Each new row is followed by what is left after taking away its nearest point in the smallest flat space through zero that holds the last named rows.
In the rows, zero is written as 128.

q_120 (5 x 15):
[[136 137 143 127  93 134 123 175 112 125 142 123 139 109 174]
 [129 107 143 132  89 122 108 117 105 115 135 146 122 149 168]
 [141 114 113  74 138 113 138 117 170 138 103  99 120 117  87]
 [120 120 128 112 104 107 109 119 149 157 122 160 105 136 118]
 [127 131 126 143 147 100 134 140  99 135  95 137 109 157 122]]
New rows:
[131 118 115 131 123 121  80 106 126 125 146 151 159  93 130] => [138 121 112 129 139 106  92 124 112 125 122 137 154 100 124]
[118 116 112 160 112 121 138 158 166 144 126 127 128 116 122] => [122 102 113 162 114 121 139 140 153 125 122 119 130 130 129]
[126 124 130 104 130 128  88 145  97 107 157  96 120 174  98] => [119 136 129 108 129 133  86 153 109 120 167 106 121 162  92]
[152 163 127 141 167 110 129 143 126 123 129 149 142 139 155] => [155 147 126 118 152 111 122 123 146 121 133 146 141 136 151]
[129 135 140 130  88 101 127 128 115 122 123 124 126 124 150] => [124 143 131 136 114 110 135 115 127 124 125 120 130 119 125]

q_206 (5 x 15):
[[143 140 129 121 172 110 162 132 169 135 137 111 109 121 156]
 [147 143 122 115 123  95 118 147 134 136 103 125 154 127 152]
 [161 175 135 128 146 121 158 108 133 146 124 157 125 131 136]
 [123 128 126  89 124 124 113 141 119 136 170 138 138 125 114]
 [136 152 129 144 126 120 124 138 168 130 111 101 127 119 157]]
New rows:
[130 140 143 102 148 136 140 145 168  99 170 130 176 116 138] => [128 126 143 130 137 146 143 130 144  89 135 139 177 125 130]
[118 124 111 100 119 145  88 119 130 127 108 139 139 122 132] => [123 126 114 105 140 146 110 110 139 128 110 139 124 122 136]
[123 129 109 149 129 127 130 134 150 128 133 142 127  98 139] => [123 122 108 143 128 125 129 133 135 128 133 152 132 102 132]
[120  92 109 130 137 133 129 106  98 125 115 127 165 143  80] => [130 129 113 131 141 130 130 112 140 135 127 111 159 132 101]
[121 121 110 114 174 124 154 125 133 128 164 135 126  82 118] => [122 131 110 138 139 128 130 125 125 124 128 134 143  84 121]

q_836 (5 x 15):
[[120 163 141 156 137 156 117 164 147 146 131 139 133 115 144]
 [ 89 143 106  86 105 114  97  85 164 135 116 153 151 135 140]
 [104 136 115 142 128 127  85 132 135  96 124 161 135 128 146]
 [117 101 113 162 155 144 146 125 124 154 146 130 144 140 105]
 [145 144 119 142 146 113 137 136 126 122 118 140 121 138 128]]
New rows:
[127 146 120 109  96 125 141 113 134 116 109 102 139 122 151] => [124 134 112 141 116 134 144 123 127 117 118 110 143 127 143]
[ 86 122 151 125 145 151 118 114 124 109 110 121 155 123 100] => [108 141 153 122 151 137 132 121 123 109  99 120 144 126 102]
[139 118 116 179 108 113 123 116 109 134 113 105 137 124 129] => [135 132 119 166  99 113 118 113 121 141 109 106 139 121 136]
[130 137 163 116 100 134 120 155 145 152 131 163 161 112 131] => [143 114 149 122 112 115 132 144 125 135 130 163 155 126 117]
[175 116 131 119 115 113 120 124 118 109 115 130 131 119 158] => [157 113 125 132 124 130 123 122 130 136 125 134 147 121 151]
[139 119 135 111 131 138 124 165 166 134 105  94 108 160 135] => [128 104 122 118 136 136 115 155 163 125 108 104 115 167 131]

q_42 (5 x 15):
[[137 136 129 177  96 133 136 187 118 138 142 136 154 148 157]
 [115 142  89 127 146 120  91 142 111 133 112 125 158 117 101]
 [134 158 114 155 107 138 132  97  86  92 125 139 114 123 130]
 [129 107 131 129  86 138 102 151 112 125 146 144 115 152 157]
 [ 86 100  79  98  89 120 117 124 135 103 165 153 153 124 144]]
New rows:
[132 113 129 146  96 130 119 157 105 110 103 117 105 139 120] => [121 110 124 132 112 121 139 144 129 111 106 112 117 126 111]
[160 155 132 125 113 101 102 136  95 133 102 107 135 130 147] => [147 141 131 107 113  95 126 123 121 129 117 109 141 123 152]
[101  99 137 116 113 124 144 134 119 160 159 107 127 136 151] => [107 123 129 128 127 125 138 120  99 153 141 102 126 127 133]
[ 95 157 112 136 158 159 142 128 146 140 101  99 115 160 151] => [ 89 148 105 128 143 161 132 126 141 133 109 107 112 163 158]
[154 123 139 137 155 112 141 147 137 138 140 117 113 127 129] => [142 123 117 131 142 112 129 136 124 122 146 126 115 124 129]
[117 129 134 139 100 148 157 123 121 133 122 133 106 117 140] => [111 126 124 128 116 143 138 133 124 145 114 128 117 113 126]

q_229 (5 x 15):
[[122 140 150  96  99 134 146 155 153 149 116 136 136 134 110]
 [128 121 148 129 116 124 158 128 135 155 116 123 151 114 130]
 [122 147 145  89 102 145 104 178 127 133 112 117 122 162 142]
 [104 121  91 121 128 140 127 144 153 168 135 118 112 147 105]
 [130 142 141 145  97 154 133 133 155 138 131 122 108 135 139]]
New rows:
[123 127 109 114 108 155 159  97 120 103 118 141 154 128 159] => [115 126  95 106 111 158 152 105 124 110 120 139 147 138 151]
[101 150 131 160 134 154 108 109 105 156 126 141 159 115 107] => [103 158 137 149 128 156 100 118 105 146 124 146 155 121 106]
[117 150 140 120  96 159 159 154 103 159 113 108 134 101 116] => [121 149 118 129 119 152 140 136  91 128 128 118 120 100 110]
[156 113 156 137 109 134 127 128 112 110 106 127 149 157 145] => [144 107 127 137 120 133 130 122 128 122 118 134 139 159 117]
[109 156 108 154 122 143  97 148 111 144 110 148 150  99 125] => [111 158 112 154 120 142 101 144 115 140 111 154 150  95 121]

q_883 (5 x 15):
[[145 135 135 142  70 156 116 147 138 131 186 128 169 114 148]
 [136 101 146 149  76 118 128 152 144 178 158 136 196 146 148]
 [156 116 118 141  75 185 131 133 111 137 126 128 164 117 159]
 [157 121 101 182  88 130 116 162 150 174 151 133 176 108 196]
 [117 105 124 135  67 159 111 105 119 135 126 134 187 112 151]]
New rows:
[120 120 134 125 122 155  90 130 128 141 162  87 176 107 121] => [127 120 128 123 157 145 104 135 123 145 133  85 147 118 116]
[ 96 128 147 123 146 118 110 132 142 131 118 129 105 149 176] => [106 128 154 117 129 141 115 134 134 125 126 127 111 151 172]
[145 123 124 137 122 129 140 127 138 111 146 119 127 127 144] => [135 115 127 131 127 122 141 118 135 113 133 121 128 133 137]
[109 129 124 129 117 112 127 116 126 160 123 131 136 108 131] => [123 138 129 122 121 126 136 125 120 150 130 127 121 112 122]

q_828 (5 x 15):
[[103 148 137 134 125 101 136 134 103 157 122 142 147 155 126]
 [139 124 142 146 167 108 138 155 133 159  85 143 104 170 157]
 [126 115 118 119 153  83 130 117 114 152 106 150 142 104 132]
 [ 80 147 156 120 150 146 125 128 100 125  91 106 126 154  80]
 [141 134 140 143 143  89 122 148 117 104 107 146 104 116 129]]
New rows:
[126 138 145 117 119  99 113 132 157 125 115 109  98 142 129] => [121 134 136 108 113 101 114 120 156 135 125 108 114 134 127]
[126 140 105 122 149 115 123 101 136 137 107 119 150 149 111] => [141 145 107 132 135 116 120 111 143 117 121 121 139 147 118]
[127 138 116 127 148 146 136 145 100 155 119 157 143 128 140] => [134 139 117 128 140 157 130 146 105 130 128 150 134 116 133]
[ 97 140 147 140 132 151 149 131 128 160 107 103 161 149 130] => [125 133 139 145 127 131 140 135 135 127 117 114 147 111 137]

q_523 (5 x 15):
[[136  76 139  77 138 119 157 166 126  80 157 119 138 126 113]
 [108 119 139  97 162 123 144 124 144 144 120 163 150  82 122]
 [120 102 134  86 152 136 159 120 139  92 123 187 179 135 130]
 [163 123 140  86  91 157 138 155 137  91 133 156 140 133 113]
 [148 141 123  87 131 164 136 147 125  66 154 171 135 133 110]]
New rows:
[139 102 115 159 128 134 121 148 145 135 119 158 107 119 131] => [137  98 113 158 134 132 123 149 142 127 124 156 108 123 131]
[137 112 147 128 117 138 104 151 148 157 114 157 141 107 134] => [130 112 132 141 136 134 102 149 132 132 134 142 131 130 137]
[114 117 156 158 132 104 118 146 136 116 117 111 133 125 130] => [119 133 154 151 131 119 115 145 137 107 119 131 135 122 126]
[132 159  99 121 135 160 116 126 134 144 120 108 106 125 132] => [129 129 106 108 137 149 132 127 138 136 116 110 126 134 137]
[124 106 158 129 105 148 108 152 120 124 119 156 125 144 144] => [110 111 152 136 129 140 105 148 115 130 127 148 115 132 143]

q_406 (5 x 15):
[[119 127 112 119 117 134 158 129 113 105 150 141 147 132 115]
 [118 148 103 151 154 121 104 148 137 106 143  95 133 101 100]
 [138 108 134 110 147 106 120 114 119  80 126 144 132 157 137]
 [119 110 103 136 135 118 146 107 118 157 150 124 165 129 105]
 [126 132 123 141 106 121 142 115 101 119 121 135 137 125 106]]
New rows:
[107 103 152 102 109 159 138 102 154 106 110 148 124 144 140] => [101 112 135 127 121 150 123 104 155 115 114 124 133 124 115]
[158 125 141 129 115 109 135 142 122 144 114 118 133 124 135] => [154 126 132 124 123 111 138 149 125 130 127 117 139 124 132]
[125 118 135 156 118 151 154 111 137 108 150 145 157 150 159] => [127 129 138 174 124 145 131 115 142 114 136 128 146 136 153]
[114 155 115 103 159 141 130 159 117 110 121 135 113 112 129] => [119 140 119 109 154 129 132 134 106 138 110 140 123 120 126]
[109 108 124 140 158 136 137 117 138 103  96 157 160 117 155] => [106 120 124 150 147 144 138 124 139 116  93 150 155 104 150]
[113 130 133 129 144 136 159 137 108 148 112 161 147 149 142] => [113 141 130 141 156 130 138 147 114 135 108 145 139 137 135]
